There are 3 ways to turn a row about zero (a turn may also mirror it). The second row of each pair is the first, turned, with some noise. The first 27 pairs use one turn. New pairs use 3 turns, one after the other, and a turn may come again.
Known pairs, each followed by its turns in order:
[-19.3  -5.9  13.8  -8.8   5.8 -26.1  -0.5  -4.7]
[  8.4 -14.5   7.0 -22.8   7.9 -19.7  -7.1   5.4] -> (2)

[ 13.9   9.0   8.0  -5.5 -29.2   4.2 -15.4 -20.0]
[  4.1   1.1   6.4 -26.1 -10.0   0.4   7.2 -31.1] -> (1)

[-17.1  14.8  29.4  21.5  -6.3  20.3  11.7   4.7]
[ -2.4   2.3  29.3 -11.7   7.3   7.6  30.2 -19.0] -> (0)

[  0.8   3.1  -5.2 -33.6  27.2  20.1   7.2   6.8]
[ 24.4   3.1 -23.9  -3.8  -1.7 -22.0   0.1  25.9] -> (1)

[ 16.5 -12.7 -12.6  -4.0 -24.6 -13.4 -27.6  35.5]
[  5.5  38.5  -7.0  -9.6 -21.7   4.9 -21.6  30.1] -> (2)

[-16.3 -10.1  -3.1 -30.0  10.7   6.3 -42.4  11.4]
[ 15.6   7.4   6.4  15.2  -1.3  41.2 -23.9  25.1] -> (0)

[ 41.8  24.2  36.0  -2.7   7.0 -18.9   3.4  10.8]
[ -1.6 -25.8  -5.6  23.1 -26.7 -33.8  -3.7 -32.6] -> (1)

[  2.8  18.4   2.4  -5.1   1.1 -23.6 -13.4 -19.2]
[ -8.7   9.9 -18.2   4.4  -4.3  -0.4  11.4 -26.8] -> (1)

[ 1.8 30.4 -3.2 -4.9 -6.2 26.6 -6.8  3.0]
[ 35.1  -7.3   7.5 -16.1  -5.9   9.5  12.4  -2.4] -> (0)

[ 58.4 -18.6 -21.3   5.7   9.0  23.3 -12.0   2.5]
[-26.2   3.2 -15.9  27.5 -14.7  48.3  -6.1  25.4] -> (2)

[ 18.4   1.8 -49.6   0.1   9.6 -10.8 -34.2  -4.4]
[ -7.0  18.9 -30.6  -2.8 -37.6  37.0   1.2   5.2] -> (1)

[ 20.9   5.2   3.7 -18.3   9.0 -46.7 -16.8   8.1]
[ -9.6  27.0 -38.7  -5.6   2.3  10.2 -27.8  -5.6] -> (0)

[-25.2  -2.1  -5.6   3.7  -5.4   4.0  -9.4   3.5]
[ 6.7  0.0 19.8 15.2  5.5  4.5 -7.9 -4.7] -> (0)

[  1.2 -31.0  -0.3   6.7   4.8 -25.7  -3.6   6.2]
[ -9.3  -9.0  15.2 -13.8 -14.3  -6.4 -15.7  24.9] -> (2)

[ 30.0   7.6  11.5   7.7 -13.2   1.5   6.8 -11.4]
[  1.6   3.8 -23.7  -7.2  -2.6 -10.3  28.0  -3.6] -> (0)

[-11.9   8.2  -7.9   7.4  20.9   5.1  23.1   1.9]
[ -8.4 -19.8  15.8 -16.5  -4.5  -7.5  -9.1 -11.8] -> (0)

[-26.4 -10.5  19.0  13.1  21.0  23.2  -2.8  37.5]
[  5.9  17.4  27.2  21.6  10.7 -20.8 -26.5  30.1] -> (1)

[ 11.0 -10.1 -28.9   2.0 -34.6  10.0  15.2  10.8]
[-27.8  34.6   2.3  -0.8 -19.4   9.6  -9.5 -15.1] -> (2)

[-10.8  -3.9  13.3  -2.6  -4.6  12.4 -17.8 -15.5]
[  0.1  -6.1 -16.9  13.1  10.2 -21.0  -4.4   1.7] -> (2)

[-23.3  11.7  26.6   0.2 -36.7 -21.9  -3.9  -0.9]
[  5.1  25.7   3.4 -19.7  21.5 -40.9   3.4   3.0] -> (2)

[ 13.8   9.3  25.3  12.1  20.5   4.6 -21.3  -5.9]
[  6.3  16.4  13.0  20.5 -23.1 -17.3   9.2 -13.8] -> (1)

[  0.0 -16.3  -5.9  33.3  -6.7   2.8 -24.7  15.2]
[ -5.1  18.9  13.3  29.0 -29.7  -1.0   8.0  -4.4] -> (0)

[  3.9  27.7 -25.2 -14.3   4.7  22.1   0.6   0.5]
[ -9.3   8.7 -20.7 -25.9 -16.8 -14.3   5.9  19.5] -> (1)

[ 12.8  16.4 -16.1 -32.3 -18.5  26.6   7.5  29.6]
[ 13.0  36.9 -13.1   4.5   3.3  30.5 -20.5 -26.6] -> (2)

[-17.4  10.5   1.7  10.6  -3.9   2.6 -27.1  -3.6]
[ 14.1   5.1   9.2  19.6  -2.6  18.6   0.0 -16.2] -> (0)

[-28.7   4.1  22.0 -10.7 -16.4  -7.4  28.2 -12.8]
[ -4.1 -10.4   2.0  -8.0  46.4 -15.0   8.2 -11.4] -> (1)

[ -8.2  -1.5  -8.5 -15.2 -30.0 -24.0  -9.0  15.9]
[  4.1  28.0  -6.0 -30.7  -7.2 -12.4 -15.8   3.4] -> (2)

New pairs, each followed by its turns in order:
[ 16.2   9.5  -3.4  32.4   4.8  29.1  14.2 -29.9]
[ 11.6  37.3   0.3   8.1  39.6  -7.6  -3.6 -16.2] -> (0) (2) (1)

[-11.7   2.9  18.8 -27.4   4.5  12.4  29.7 -15.4]
[  0.0  11.3  10.9   2.6 -21.5  29.3  11.6  26.7] -> (0) (1) (2)

[-14.2  16.3  20.5  -8.5   2.8   0.4  64.8   1.1]
[-21.3 -49.8  -3.9  29.6  -7.0   0.6  36.3  -7.8] -> (2) (1) (1)

[ 29.2  10.0   3.0 -10.3 -18.9   4.3 -10.6  -9.8]
[-10.3  -6.5 -10.1  24.4 -14.4  12.5  -3.1  22.8] -> (1) (0) (1)

[-13.2 -14.3   0.7 -24.7  21.2 -23.5  18.0   3.0]
[ 11.8  22.4   4.8  34.4  17.4 -13.8   5.6   3.5] -> (1) (0) (0)

[ 16.6   0.4  10.5 -31.9  31.1  28.3  11.3  18.3]
[ -1.7   6.2  -8.7 -28.2   1.5 -35.5 -38.4   3.4] -> (1) (2) (1)

[ 10.8  11.0  -8.4  -6.7   3.6  24.0 -26.1  18.5]
[ 12.0  26.5 -17.7 -20.1   5.0  10.8  10.5 -15.8] -> (1) (1) (1)

[43.7  9.7  7.3  4.3 -0.5 -4.0  6.9 35.7]
[ 26.7 -31.6  -5.7 -25.7   6.7 -31.4  -3.5  -7.8] -> (2) (0) (1)

[ 3.4 18.6 25.4  5.9  8.3  1.1 29.8 30.7]
[ 18.5  -5.5  -9.9  10.6  -8.2 -35.1  32.9  -5.8] -> (1) (0) (2)

[ -8.0   7.5  18.1 -24.6  -8.8 -23.8  26.3   1.5]
[-38.8  -7.8 -12.4  -1.7 -17.4  13.7   0.7  10.5] -> (0) (1) (1)

[ 12.6 -25.5  -4.9   3.8  -1.3 -28.5   2.0 -23.8]
[ -8.8 -11.2  13.1  18.8 -12.5 -33.4  13.6  -6.8] -> (1) (2) (2)

[-11.2  -4.4  -5.1   6.0  40.3   9.4 -24.2   2.4]
[  2.8  27.1  11.2  -3.9   5.2 -28.4 -12.4 -27.7] -> (2) (0) (0)

[  5.7  24.9  -8.1 -24.9  25.4 -37.5 -37.8  -5.4]
[  8.2  48.2 -21.0  -9.6  25.3  12.6  -3.7 -33.7] -> (0) (1) (2)

[ 21.5   0.6  26.2 -30.7   9.7 -11.2  -5.3  -5.3]
[ 27.4  -4.4   8.6  -1.7 -17.8   5.0 -28.2 -18.9] -> (0) (0) (1)

[-14.0   8.3 -12.7  22.9  17.5 -10.5   4.1  -8.5]
[-12.6  12.0  21.6  -8.8   3.4  12.8 -16.9 -11.1] -> (1) (1) (0)

[-15.3  34.0 -17.5   8.4  22.7  -6.6 -26.8   0.7]
[ 12.9 -12.1  25.4  -0.5  20.3  16.6 -35.3 -11.8] -> (1) (1) (0)

[-14.4 -11.3   0.2  -2.9  24.0 -23.6   4.1  16.0]
[-16.6  29.2  22.7   5.6   3.7  -3.2   4.1  -1.8] -> (1) (2) (2)

[  1.6 -12.6 -13.6   5.1   6.3   2.8 -17.5   4.4]
[  9.0   0.2 -16.6  10.0   6.8  -9.5 -11.8  -1.6] -> (2) (1) (2)

[-26.8  -6.9   8.9 -37.8  18.4  -4.2 -10.4 -16.6]
[ 17.1  14.6  26.5  25.2 -30.6 -13.2  -8.6  -3.9] -> (2) (0) (0)

[-17.7  14.6   2.2 -22.5  -1.9  -3.3  -7.8  -4.6]
[ 14.4  10.3  -3.4  -8.7 -17.1  21.3   2.4  -4.3] -> (1) (0) (1)

[ -3.7 -17.6  -7.0  29.7 -17.3 -12.9  14.4   7.4]
[-14.3 -29.2  14.4  10.5   5.2   8.3  -1.8 -23.1] -> (0) (1) (0)

[ 28.7  -2.5  19.7   6.4 -16.8  -7.4 -20.1  -4.1]
[ -3.6   3.9  28.3  -0.2  16.6  -4.1 -25.4  14.7] -> (0) (1) (0)

[  9.3 -10.7  20.9   8.8  45.5  -0.4   3.6  44.0]
[ -6.9 -24.6 -31.3 -30.6  -2.9  20.4  37.7  20.2] -> (0) (2) (2)

[ -4.8  -0.1  19.0  -0.9   5.7   0.8  -0.7 -18.7]
[  2.1 -13.8  13.8   6.8   7.3   0.1 -13.5 -11.5] -> (1) (2) (2)

[ -1.4 -20.0   6.6  -2.4  27.8  22.1  14.1 -27.2]
[-14.1  11.9   0.3 -20.3 -33.7  24.8   7.7   9.6] -> (0) (1) (0)

[-22.2  10.6  -8.0  -3.0   1.4  14.2  -6.7 -10.4]
[ 22.4   8.4 -16.5  -6.5 -10.4  -4.1   1.6  -8.1] -> (1) (0) (1)

[-10.3  -5.6  39.6   1.3 -20.3  27.7  -1.3  15.0]
[ 25.2  -9.5  14.0  -0.2 -15.5  34.1 -25.0  15.7] -> (1) (2) (2)

[ 6.2 22.9 -5.5 28.0  2.6 -7.9  5.5  8.1]
[ -8.5 -11.3   7.3 -13.9  -3.7  31.0  -5.7 -10.9] -> (1) (1) (0)

[-36.0   2.5 -14.6  -9.7 -40.8  20.7 -18.2  -6.7]
[-10.0 -12.1 -12.9   5.6 -14.3 -12.9   7.2 -58.8] -> (2) (1) (2)

[ 20.8 -34.2  -4.3  -3.3 -11.6  27.9 -11.1   5.8]
[ 15.8  -2.6  18.1  -9.7 -34.7  21.9  -8.5 -15.7] -> (1) (2) (0)

[-13.0  -3.5   0.1  -4.5  10.8   8.9  25.4  -8.2]
[ -0.2 -19.1   5.1   6.5  -7.8 -15.0  20.3   1.2] -> (2) (1) (1)

[ 23.1   6.7  -1.6   6.3 -16.0  -3.5  13.9   5.8]
[  5.2  -2.7 -20.0   9.2  -8.0   9.2 -22.5  -2.4] -> (0) (0) (0)

[-12.7  -2.6  -2.3 -18.6  10.5 -28.2  11.9  27.0]
[  1.2  23.8 -13.9   9.9 -27.1   1.8  -6.8  26.2] -> (2) (2) (1)

